The rows are grouped in 4 different ways at once. Each group adds its own fixed numbers to the row, and there is some noise. The rows also spread widely along 12 directions, which tell nothing about the answers.
Known rows, each followed by its group in each grouping:
[  0.2 -36.7 -16.8 -38.8 -40.5   3.1  25.8  11.0   3.6   4.0   4.9  -9.1
  22.8  32.9  -9.5  27.3  -9.1   7.3 -39.9  22.0  14.2 -47.0   5.1  34.0
  -5.6  -7.5 -12.8   7.4  -1.1  29.6 -30.1  -7.6  16.7 -28.9   7.8   0.5
  -9.5  19.6 -30.4   1.2  -3.3  26.5] : (0) k_820 k_530 k_334
[ -8.0 -15.3 -26.0 -37.8   3.2   1.9   8.8   4.8 -12.1 -35.2  12.4 -42.8
 -33.0 -38.2 -10.8 -21.2  -7.7 -29.4  14.9 -20.2   2.6  -1.9 -38.1  27.9
 -41.0  -1.1   2.8   7.4 -13.9  -3.1  12.7 -53.1  13.4  -7.4  -1.6  21.1
   9.0 -26.1  11.3  15.3  28.1 -28.5] : (0) k_589 k_57 k_849
[ 15.3  -7.7  10.6  -9.1   1.2   6.9   8.9  40.0 -19.5   1.0  -3.0  17.3
  13.6  29.4  21.4  12.2   8.6  34.1 -10.2  18.8   0.9 -40.3   6.9 -21.3
  57.4  -2.2 -19.2 -10.1  -5.5  39.7  -4.7  17.9 -20.3  10.1   9.6 -32.3
 -41.5  18.7 -25.2 -12.3 -17.6  34.8] : (1) k_552 k_635 k_849
[-12.0   8.9 -23.1  11.1   6.2  24.6 -41.0 -33.1  33.2  17.5  19.7  -6.8
  12.2 -56.4 -18.0  40.6 -10.7 -34.0 -16.6 -12.1   9.8 -14.1 -14.2  30.6
  14.7   4.5  17.3  36.9   6.6 -14.2 -20.8 -15.4 -16.5 -10.9   7.3  10.2
  51.7   3.0   8.7  -5.2   4.6  13.6] : (2) k_506 k_635 k_235
[-39.5  11.4 -29.0 -30.5 -20.8  23.8  58.3  -7.6  13.7  23.8  18.2  13.8
  -0.2 -23.2  49.5   6.6   6.3  36.7  29.1 -19.5 -30.9 -25.4  31.5  23.8
   1.8  12.0 -18.3  20.4   1.0  13.8   1.1  30.8  20.1 -10.4  -8.8  12.8
 -22.7  44.1  -5.2   7.9  -2.4  -3.6] : (3) k_552 k_57 k_334
[ 11.1  -8.7   8.4 -47.5  12.1   0.1  23.1  11.3 -14.3  -2.1  12.8  46.6
  23.3  15.8  -6.0   6.2  12.5  36.9   3.5 -10.6  -4.7  26.5  20.4  -3.6
  -3.4  24.1  -7.9 -32.4 -13.4  -1.6 -32.7   8.5 -17.0  -9.4   1.2  10.2
  -1.2  11.5   2.1  -4.5  -7.3 -26.0] : (1) k_589 k_530 k_719
[ 33.5 -29.2 -10.5   3.8   8.3  -4.1  -7.9  12.3  -0.3 -11.8   2.8 -48.3
 -12.1  16.8 -25.2 -14.3   6.6 -22.5 -18.3  34.6  16.7  15.9 -22.1   2.5
   6.2  10.0   2.5   0.4  -2.8 -24.9  26.0 -33.4   4.3   5.5  27.9  -8.4
  20.7 -15.6  21.2  -1.3   1.9 -23.1] : (3) k_457 k_530 k_719
[  6.0  16.3  -9.4   2.6  -5.2   2.1 -46.3 -18.2  10.1 -27.2   7.1  31.9
 -13.1 -34.7  -6.7  33.7  -7.2 -27.7  22.7 -12.3   7.1  22.8   3.0  -1.6
 -37.5   7.6  19.8  24.1  -5.2   4.3  -0.5 -15.5 -18.1 -21.1  17.1  22.2
  -2.9  -5.1 -10.3  27.2   0.0  -9.7] : (2) k_457 k_57 k_235
[ -5.1   8.6 -22.5 -39.0  40.4  12.6  10.1  -8.7   9.6  19.1   3.5  -8.8
   7.3 -19.4   6.0 -24.0  28.0  12.9   4.7 -36.2  -7.7  38.3  18.7  18.7
 -12.2   2.3  18.1  -6.4  14.9 -36.8  -0.3  18.1   5.8  -1.0 -21.7  13.1
  50.5 -10.0  44.7 -26.2  12.6 -48.7] : (3) k_506 k_57 k_235
[-20.4 -23.1 -21.7   3.5 -33.3   7.2   5.3 -18.2  20.7  52.0 -19.1 -24.0
  26.7  33.7  31.5  23.2  10.4   4.4 -40.5  18.9 -38.1 -37.2  22.2  40.1
  30.8 -28.1   9.0  24.4  41.0 -20.3 -29.2  23.7  14.2  22.0 -14.5  -5.1
  37.4   0.2  10.2 -18.9 -10.8  21.9] : (0) k_820 k_57 k_719
[ -8.2   8.3  40.2 -15.8  62.4 -16.4  49.5  23.8 -37.0  16.4  10.6  15.0
  26.5  10.8  -4.4 -49.2  16.6  47.3 -10.4   6.1 -14.0  30.9  -7.0 -39.3
  17.7  26.5  -8.5 -75.1 -12.9 -38.9 -21.9  13.1 -18.8  44.1 -17.5  -9.1
  17.8   6.1  25.7 -12.5  -3.2 -16.0] : (1) k_589 k_530 k_334
[  5.2 -15.1   9.6 -15.0 -35.1  11.7  26.0   5.5  38.6   5.2  -6.3  -9.3
  14.2   6.4  12.9   5.8  43.2  31.4 -29.3  46.6  -6.1   1.1  10.6  15.7
  -2.8   2.4 -20.4  20.2  -1.3 -16.4  10.2   1.5 -13.6   6.0  12.4  10.7
   5.1   8.7   7.4 -12.5 -11.6  39.7] : (1) k_589 k_530 k_719
[-19.0  32.2  15.2 -12.8   3.1  -6.8   6.6  19.3  -8.6 -21.7 -22.1  16.0
  19.6 -15.5   3.8  -9.4  20.2  15.3 -15.2  -4.5  38.9 -13.0  -0.1 -13.3
 -29.9 -11.9   8.0  -3.8   1.9  33.2   0.6  21.3  -6.4 -15.1 -17.0  -6.5
  -2.7   5.4 -24.7  -8.2   3.4  52.8] : (2) k_457 k_530 k_235
[ -5.2  25.9  -4.0 -21.0  23.2  25.6   9.6  -8.7  14.4  -4.2  48.6  25.8
  -0.5 -72.8  -6.8   4.0  -0.6  12.3  37.8 -28.8  -8.4  18.2 -10.9   1.8
  -2.0  39.9  -8.8  -8.1 -20.8  -8.8  -3.0 -12.0 -25.6 -10.3  17.2  19.3
   5.3  24.8   3.2  16.7   7.1 -27.0] : (1) k_589 k_635 k_235
[-24.5  -3.5  18.8  20.4  30.1 -34.2  13.9   7.2 -65.9  -9.9 -22.8 -18.8
   2.7  17.2 -22.7 -33.3 -16.0 -18.7 -10.2  19.9   6.2  -2.2 -19.9 -29.6
  -1.6 -11.3  13.7 -33.5   8.2 -14.9 -10.2 -16.5  22.9  37.0 -26.0 -15.1
  23.0 -23.9  -3.1   2.5  21.5   2.9] : (1) k_589 k_57 k_334
[  3.1   2.0  23.0   9.3 -36.9  12.7  20.7  -5.6  41.1   9.1  -2.4 -20.2
  23.3 -17.8 -17.2 -15.7   2.5   2.5 -21.8  32.4  14.5 -11.5  -6.8  -3.4
 -27.5 -18.2 -20.8  15.0  -2.4  -4.3  18.3 -14.1  17.7 -19.5   2.7   1.2
   1.5  20.8 -24.0  10.3  -3.5  36.5] : (0) k_506 k_635 k_849
[ 27.8 -19.5 -25.1  15.6  20.3  -0.9  25.7   9.8 -26.3 -25.4 -13.4 -24.2
 -16.8  38.0 -37.4 -17.3  -1.5  -4.6  39.8  13.9  32.2  47.8  18.9 -11.4
   3.4  28.5   9.6   5.2   6.7 -18.7  48.9 -11.1  30.0  -0.5   6.6 -13.2
  14.0  -0.8  33.0  -8.2  14.5 -55.4] : (0) k_552 k_635 k_719
[ 18.5  -2.5  16.5   2.1 -31.5  11.8  -5.7   4.4  36.5  18.9  12.9 -14.7
  11.1 -11.3   8.7   4.1   0.3  -1.5 -17.7  23.7 -26.1 -28.2 -25.0   5.3
  11.7 -10.8 -23.1   4.9  -4.4   6.5  -0.6 -10.4 -11.0  -1.3  21.8  -4.7
 -16.2  10.7 -20.8  15.5 -15.7  12.6] : (2) k_820 k_635 k_719
[  5.7 -25.7  18.9  19.0  -9.4 -15.3  19.7  29.3 -33.7 -32.7  -1.5 -10.5
  -7.5  14.0 -23.7   3.3 -25.0   3.9  -3.9  52.2  12.1 -24.8 -24.8 -32.6
   4.5  12.8 -17.8  -6.5 -23.5  16.5  22.0 -33.4  -0.3  15.2  16.6  -8.9
 -36.5  10.2 -28.0  22.0  -6.0  32.1] : (2) k_589 k_57 k_849
[ 28.1   1.2   4.3   7.4 -40.8  12.9  -9.3  22.7  19.4  -3.0  -7.5  20.8
   0.9  11.0  34.4  29.1  22.3  22.2   7.4  27.5  -0.4 -28.0  15.1 -11.9
  19.4  -5.2 -12.3  26.3   0.5  34.3  26.0  16.6 -12.2 -10.7  18.3 -24.2
 -45.7  18.1 -31.9  10.8 -25.7  32.2] : (1) k_589 k_530 k_719
[-37.7  10.9  10.8  10.9  -3.7  -3.8  41.0  -9.1  -6.7  25.4  14.0  16.8
  16.4  -8.0  30.9   5.8  -7.2  35.4   4.3  12.4 -44.5 -25.2   6.9 -13.6
  20.6  13.0 -17.4 -15.1  -3.2  -8.3 -13.7  23.2  -7.4  31.0  -2.0   3.5
 -16.0  32.3 -11.6  19.3 -10.9  20.4] : (1) k_820 k_57 k_334
[-23.6  -5.3   2.3  28.4 -21.2  -8.0  35.2 -18.2  19.9  -4.2  -9.2 -34.7
   4.7 -10.3 -19.0  -2.2   2.5  -3.9 -25.4  50.9  12.3  -3.0 -11.2  15.0
 -22.1  15.6  -6.4  27.8  -6.4 -26.9  24.3 -14.7  13.0  14.8   9.6  14.8
  28.0   6.5   8.6   5.9   4.2  40.6] : (2) k_820 k_530 k_334
[-13.1  13.9  16.9  42.0   7.4  -7.0  -2.2 -20.1 -10.5  -9.4   2.8  -7.9
   7.1 -35.4 -39.7 -18.9 -25.5 -30.2   5.4  23.0  16.9  26.2 -20.1 -25.3
 -31.7   9.7  10.4  -1.3  -2.6 -31.9  14.4 -34.5  16.6   9.2  -7.0   5.9
  27.1  -1.4  -7.3  24.7  10.9  11.0] : (0) k_589 k_57 k_849
[  4.0   3.4  21.1  46.2  -4.0 -21.7 -14.1 -17.2  -7.6  -9.3  -5.8 -30.6
 -19.0 -19.5 -18.0 -23.9 -25.9 -34.8  12.3  21.3 -20.3   7.2 -35.5 -17.5
 -17.2  -0.1   1.0   0.4  -3.4 -22.5  22.7 -35.2   8.6  26.9  12.0  -2.8
  -1.6 -23.6  -2.3  30.3   8.3 -24.0] : (2) k_820 k_635 k_849
[ 15.7  21.1 -14.1 -16.9  51.4   6.5 -12.1  33.8 -34.3  12.5  -5.5  23.8
   1.9  12.9  33.9  -3.3  15.6  22.6  26.6 -48.8  -3.9   1.5  16.3 -13.0
  44.6   2.9  24.1 -24.4  14.8  22.2   1.4  46.7 -11.3  11.1 -26.3 -40.3
  -0.1  -8.8  15.1 -14.0  -5.5 -40.6] : (2) k_589 k_530 k_334
[ -3.8   1.1 -15.8 -28.5  17.0  17.2  10.0 -18.1  28.0  39.9   8.1 -37.7
  13.7 -27.2  -4.6 -32.6  17.5 -15.4 -20.2 -20.1 -21.2  26.0 -15.9  45.1
 -10.7  -2.6   9.3  -2.3  13.0 -49.1 -10.1  -7.7  14.9   3.9 -16.9  10.1
  74.2 -21.4  44.5 -17.6  12.6 -44.3] : (2) k_589 k_530 k_719
[ -7.3 -21.1 -26.0 -67.9   5.7   9.4  31.2  23.9  -2.0   7.0  11.1 -16.0
  -1.4  12.2  32.8   0.8  30.0  33.3 -12.2 -20.3 -23.5 -30.5   3.2  36.3
  23.8  -6.3 -21.2  -9.1  -3.8  12.4 -24.5  12.1 -17.9   7.2   5.1   4.7
  -6.4   2.4  19.0 -16.3   5.4  -5.8] : (1) k_457 k_635 k_334
[ -7.2  -9.4 -12.2  56.8   7.8   4.4  13.3 -11.3  -0.5  34.6   1.3 -32.0
  -3.6   5.2  15.2  10.6   1.6   5.2  -2.5  40.3 -21.8 -12.4   3.3  -5.1
  58.1  20.4   1.5  17.8  12.3 -42.1  22.5  11.6   3.4  53.4   9.7 -22.4
  29.0  10.0  26.5   1.7  -6.9   8.6] : (1) k_589 k_530 k_334
[ -3.9  13.6  24.5  16.0  10.9 -16.0  22.3  -4.0 -18.8  22.2  -4.2 -12.5
  23.2  -0.1 -22.4 -49.7 -27.4 -11.1  -8.2  -3.5   0.5   6.8 -16.5 -16.6
 -22.9  -9.1  -1.5 -36.6   2.7  -9.7   0.2   1.4  37.5  -4.6 -12.0 -17.5
  14.3   0.0 -18.2  24.7   3.9 -28.3] : (2) k_457 k_530 k_849
[ -3.1  19.2  19.2  20.3  26.3   0.0  19.6  18.2 -29.7   8.6   5.8  48.4
  28.6  13.8   3.3   6.4  -8.5  39.6  15.0   3.6  13.1   2.3  24.0 -45.4
  29.4  25.3   4.2 -31.9  -1.5  10.2  -9.5  31.6 -11.7  12.8 -13.2 -27.2
 -16.3  35.5 -18.6   8.0 -19.4  12.2] : (0) k_589 k_530 k_334
[  6.6  32.9  35.0  -8.7 -12.6  10.4   8.7 -10.1  26.6  15.1  10.8  -6.9
  25.6 -55.3 -24.8 -59.5  -8.2 -23.6  -8.4  -1.6  11.8  17.6 -24.9  -3.5
 -60.6 -14.4  -5.2 -14.6  -1.3  -6.2  11.7 -19.9  36.2 -37.4 -12.7  -4.5
  18.8   1.3 -34.7  26.6  11.7  -9.6] : (3) k_589 k_530 k_849

New rows. What belongs after each?
[-56.1  12.5 -17.2   1.6 -10.6   2.8  48.9 -23.2  21.6  15.4 -12.4 -14.2
  10.7 -25.5  23.8   3.8  29.7  32.4 -11.2   4.4  -2.5 -14.6  15.9  25.4
   1.3  10.1  -4.6  30.1   9.6 -22.6   5.7  24.5   1.1  16.7 -14.2  13.8
  38.1  16.5  28.7 -18.2   1.1  47.7] : (1) k_506 k_530 k_719
[ 45.8   8.3  16.8   0.4 -22.9  10.6 -36.9   2.4  22.5  -5.8 -15.9  42.5
  11.7  11.0   1.9  15.4  16.0   3.0   7.0   8.3   7.8  26.8  26.3 -12.5
 -22.8 -11.4  13.3  13.6   6.2  12.6  12.6  15.3  -7.4 -26.0   9.2  -8.8
 -13.9  -5.5 -21.5   9.2 -15.1 -20.1] : (2) k_589 k_530 k_235
[ -7.7 -11.7  -4.4  18.4 -10.4 -32.1  19.6  -8.5 -39.6 -21.1 -58.9  31.1
 -10.9  59.6   7.6   8.1  11.8  22.3  23.8  14.7   1.4  32.5  57.5 -13.2
 -24.5  -1.8  18.1  13.8  20.4  -5.1  15.5  35.1  22.6  21.3 -21.2  -4.0
  -7.4 -16.4  13.4   2.6   3.3 -21.2] : (2) k_589 k_530 k_334
[  1.4  -5.4  -9.9 -33.2  13.5   8.2 -27.0  16.2   9.1 -10.0  25.6 -45.6
 -13.5 -45.5   2.8  -2.5   6.1 -27.0 -27.5  -6.9  -5.9 -41.4 -63.7  26.9
  22.5  -2.6  -3.8  -2.1  -9.8   9.3 -21.7 -45.4 -29.5   5.7  16.2   0.8
   8.2 -18.9   3.9 -13.4   8.5  12.4] : (3) k_820 k_635 k_719
[-10.6  -1.1  -4.8 -21.3 -25.9  14.9  17.5   3.4  23.6  31.0 -14.9  23.7
  26.3  22.1  42.7  18.9  34.3  42.0 -17.3   3.5 -19.8 -28.6  39.0  16.1
  26.9 -17.0 -13.2  10.6  24.2  13.8 -20.3  47.7  -8.7   3.0  -5.9  -8.7
 -12.2  24.0  -5.3 -18.4 -19.4  29.5] : (3) k_457 k_635 k_719
[ -8.3   2.7  15.3 -23.3  10.8  12.9  41.5  -0.3  -6.2  24.6  17.4  51.6
  43.4  12.2  -5.3   8.6   2.1  47.2   1.1   2.3  -7.3  11.6  36.5 -10.0
  23.3  22.3 -16.4 -25.3  -1.6   0.9 -34.3  30.1  -5.4  -4.8  -1.3   0.3
   0.5  39.3 -10.5 -10.0 -10.1  -5.2] : (1) k_552 k_635 k_235
[-13.9   2.8   5.5 -58.4   8.3  -2.3  11.3  21.1 -19.5 -35.2   1.3  17.4
   2.3 -23.6  -5.8  -2.4  22.3  11.6  -9.3 -15.8  15.1 -10.1 -19.0   7.8
 -16.0   1.4  -8.0 -16.0 -12.9  24.8 -32.5 -20.0 -28.5  -6.5  -8.6  11.0
  -2.7  -9.1  -6.7 -16.5  13.6  26.0] : (1) k_589 k_635 k_719
[  5.6  -7.0 -14.4  13.5  -2.8  -7.5 -41.8   0.5 -11.5 -46.1 -16.9  -8.4
 -41.5  -8.8   1.3  24.0  11.0 -32.7  14.3  16.2  17.0   1.8 -10.5  -0.8
   6.5   6.4  16.9  37.0   0.2   5.9  13.5 -28.6 -18.1  15.1  15.7  -1.9
 -12.6 -27.8  11.6  -9.0   6.8   8.6] : (3) k_552 k_635 k_719
[ 43.3  23.6  25.0  30.0  23.1  19.1  -7.0  20.8  21.8 -12.1  19.6   6.7
  20.4 -20.2 -32.9 -12.2  16.2   6.3   5.2  41.0  43.5  34.1  -9.3 -41.3
  10.6  33.9  -5.8  -6.0 -13.3  -4.9  52.8  -8.2 -19.6  -5.4  22.3 -17.1
  -1.6  23.9  -8.6   1.1  -9.4  15.5] : (3) k_820 k_635 k_334
[ 41.3  -6.8   1.8   8.5  51.4   2.5 -43.4  18.6 -20.7  -1.9  27.0  -9.4
  -1.9   1.3 -17.9  -4.3 -13.4 -24.8   1.3  -4.8   1.9  25.5 -25.3 -27.0
  29.1  14.4  16.5 -32.3  -6.1 -22.0   2.3 -29.4 -26.4  15.2  19.4 -15.0
  14.1 -11.6  17.8  12.3  -8.2 -42.3] : (0) k_457 k_57 k_849
[  9.4  38.4  18.8   1.1   4.8  -0.3 -32.6  28.1  -6.4 -15.3 -19.1   8.4
  11.7 -13.8  18.1 -13.3  24.7  -8.5  -7.3   1.4  24.5 -13.5 -14.7 -28.8
  -2.6 -27.7  11.5  -6.5   9.2  32.6  14.3   9.5 -16.0  -6.5 -11.1 -24.8
 -13.4  -8.8 -29.5   1.0  -5.7  47.2] : (1) k_457 k_57 k_719
[ 57.7 -22.8  -7.4 -26.0   1.2  -1.9  11.5  47.6 -35.2 -32.9  -2.7  25.8
  -8.2  52.1 -15.8   7.0  -9.0  18.7  38.9  -3.9  21.8  11.1  14.5 -21.2
  -0.7  15.0  -4.0 -17.8 -14.3  44.9  32.2   1.5  12.4 -33.8  15.3 -27.4
 -50.1   7.6 -22.5  17.5  -9.4 -58.8] : (2) k_589 k_530 k_719
[ 37.8 -10.2   9.7  24.4  29.4  23.7   0.4  28.5  19.3  12.7  41.3 -47.8
  18.6 -17.9 -33.8  -8.8  -9.1  -6.2 -32.5  47.6  31.1 -19.1 -48.5 -24.5
  57.2  29.1 -14.8 -12.0 -17.7 -15.4  29.8 -32.8 -14.9   2.0  29.9 -29.4
  20.4  27.3   2.7  -8.6 -18.8  23.8] : (3) k_506 k_530 k_719
[  1.1  23.6  11.4  27.4   7.2   4.6  37.0   1.1   8.6  28.4   4.4 -28.2
  26.5 -10.9 -17.1 -52.1 -10.2  -1.9   8.1  13.3  -1.2  18.5 -10.1 -18.7
 -16.6  -2.5  -8.4 -20.8   8.0 -21.9  38.9   4.1  41.5  -6.6  -9.0 -12.8
  24.3  19.7  -4.5  20.5   3.9 -19.6] : (2) k_457 k_57 k_719
[-31.3  -1.6  -6.6  60.2  -5.4 -29.7  37.9 -29.7 -35.0 -10.0 -12.9  -4.9
 -23.4   3.6 -12.6   2.6 -43.1  -3.5  45.5   9.3  -5.5   3.2   6.9 -26.2
  -8.9  27.5   4.7  13.3  -1.9 -16.6  26.3  -1.9  37.0  17.4   1.6  -2.5
  -7.4  16.3   4.1  37.8   3.2 -28.4] : (2) k_506 k_530 k_719
[  5.5 -37.4 -16.6  11.7 -33.3 -12.3 -17.1   9.6   0.1   2.1 -14.4 -58.4
 -30.4  28.7  35.2  13.5   4.3 -19.8 -30.9  37.2 -22.0 -58.3 -20.8  18.5
  28.9 -27.9  -3.5  27.5   9.4   3.2   2.2 -12.3   3.7  29.8  22.9 -17.4
 -17.7 -18.5  -1.0   6.2  -4.9  17.5] : (3) k_457 k_530 k_334
[ 35.9 -28.5  18.7 -40.7 -25.6  11.5   1.5  38.3  40.8 -21.4   2.3  -6.1
   0.7  19.4  23.9  23.9  50.6  42.6 -30.0  41.4 -11.6 -13.9  -3.2   2.4
  11.5   1.8 -28.6   9.2 -17.9   8.3   2.5  -7.6 -57.7  13.2  34.0  11.4
 -39.7   6.7   3.0 -19.2 -21.4  40.3] : (0) k_820 k_635 k_235
[-14.6   5.5 -11.6 -37.5  19.4  -7.3  -2.5  16.2 -10.2 -40.5 -14.3   7.3
 -14.3 -16.2  15.0  -2.7  38.5  12.7  -2.9  -9.3  19.2  15.5   4.5   3.9
 -25.7   3.3   7.4   7.1  -4.4   6.0   7.4  -0.6 -28.3   5.1  -6.5  17.3
  -2.2 -13.8  20.1 -15.2   9.5  22.2] : (3) k_457 k_57 k_849
[ -9.4  19.5  25.4 -41.4  20.3 -14.9  19.8  26.6 -14.8 -39.2 -24.9  -5.1
  10.5 -16.8 -13.2 -45.1  32.7  10.8 -15.3 -14.4  31.7  13.1 -20.3  -9.1
 -46.0 -11.9   1.6 -28.3  -5.6  13.3   0.2  -9.8 -10.6  -3.2 -24.8   4.4
   3.6 -21.9   2.3 -19.7  18.2  28.6] : (0) k_820 k_635 k_849
[-21.5 -27.7  -9.2  -6.7 -36.6   9.5  36.8   1.3  34.6  -8.0  16.1 -44.6
 -11.1 -23.0  10.3  19.5  10.5  16.9 -18.2  34.7  -8.4 -46.4 -23.3  22.4
   6.9   6.3 -31.7  31.9 -16.7  -5.6   2.7 -29.8 -14.0  11.7  21.4  18.5
 -11.7  24.9   6.8  -1.0  -6.5  52.7] : (0) k_506 k_635 k_719
[ 28.7 -22.3  -7.8 -67.8 -12.6   4.1  -8.0  31.2 -17.9 -21.5   8.6  -0.6
   5.4   1.0 -21.1 -10.5 -11.2 -15.9 -14.3 -20.4  27.0 -25.2 -20.1  23.2
 -26.0 -17.8  -5.4 -13.6 -14.8  54.1 -15.5 -30.8  14.5 -53.8   5.8 -10.3
 -17.3 -15.3 -41.7  10.9  13.7 -18.2] : (1) k_589 k_530 k_849
[-20.2  26.1 -27.5 -47.8  27.9  28.9  29.6   0.1  -1.7  34.3  11.5  14.0
  42.8 -26.1  -4.5 -19.6  12.7  11.9  -0.4 -44.6  12.7   8.3  23.9  29.0
  -5.7  -3.7  11.8 -12.2  20.4   5.2 -14.3  29.7  28.1 -31.7 -38.4  -2.5
  54.7  11.0   3.9 -17.5  19.3 -13.9] : (1) k_589 k_57 k_334
[ -0.4  -1.9 -10.9  -7.5   3.1  26.8  46.0  10.7  15.0  28.4  19.4 -48.2
  25.0 -26.9 -15.6 -37.6  -8.9   2.1  -9.1   3.7   8.2 -22.1 -21.0  17.9
   8.9  -0.1 -17.4  -5.9   4.0  -7.4  19.7 -10.7  33.1  -8.5  -6.3 -16.4
  28.8  21.8  -1.5  -0.2  12.6   0.2] : (0) k_589 k_635 k_849
[  4.6 -21.6 -18.5 -18.9 -46.6   3.6  -4.3 -11.5  -6.7   0.0 -20.3  15.2
   4.0  24.7  -1.0  22.8  -9.2 -12.7   4.1   0.3   2.5 -22.9  30.5  26.0
 -16.5 -27.8   0.1  28.6  17.3  30.1 -13.7   2.5  33.0 -31.7  -1.8  -6.9
 -12.4  -6.3 -35.4  14.5   9.0 -11.4] : (1) k_589 k_635 k_334
[ 16.0   4.6  16.3   1.2   0.1  -1.9   9.6   4.6  -3.2 -25.8 -10.0  10.9
   2.6  -2.7 -32.0 -21.3  12.6   2.3  16.4  20.6  24.9  35.1   7.9 -19.9
 -29.3  11.0  -1.7  -4.1  -0.8  -8.3  24.7 -14.3   9.6 -10.6   2.4   0.3
  -0.5   0.7  -3.8   0.9   7.7 -13.0] : (3) k_589 k_635 k_719
[  7.1   1.5   4.8 -41.4  27.8  19.3  29.2   4.9   8.4  36.6  22.2  23.2
  22.7  -2.9  13.9 -13.5  25.6  42.0   6.6 -20.6 -36.3  24.7  18.8   8.0
  25.0  16.3 -15.3 -31.1  -2.2 -26.4 -21.8  23.8 -19.9  12.8  -4.2   4.9
  14.5  13.3  26.0 -11.5  -4.2 -40.8] : (1) k_589 k_635 k_334
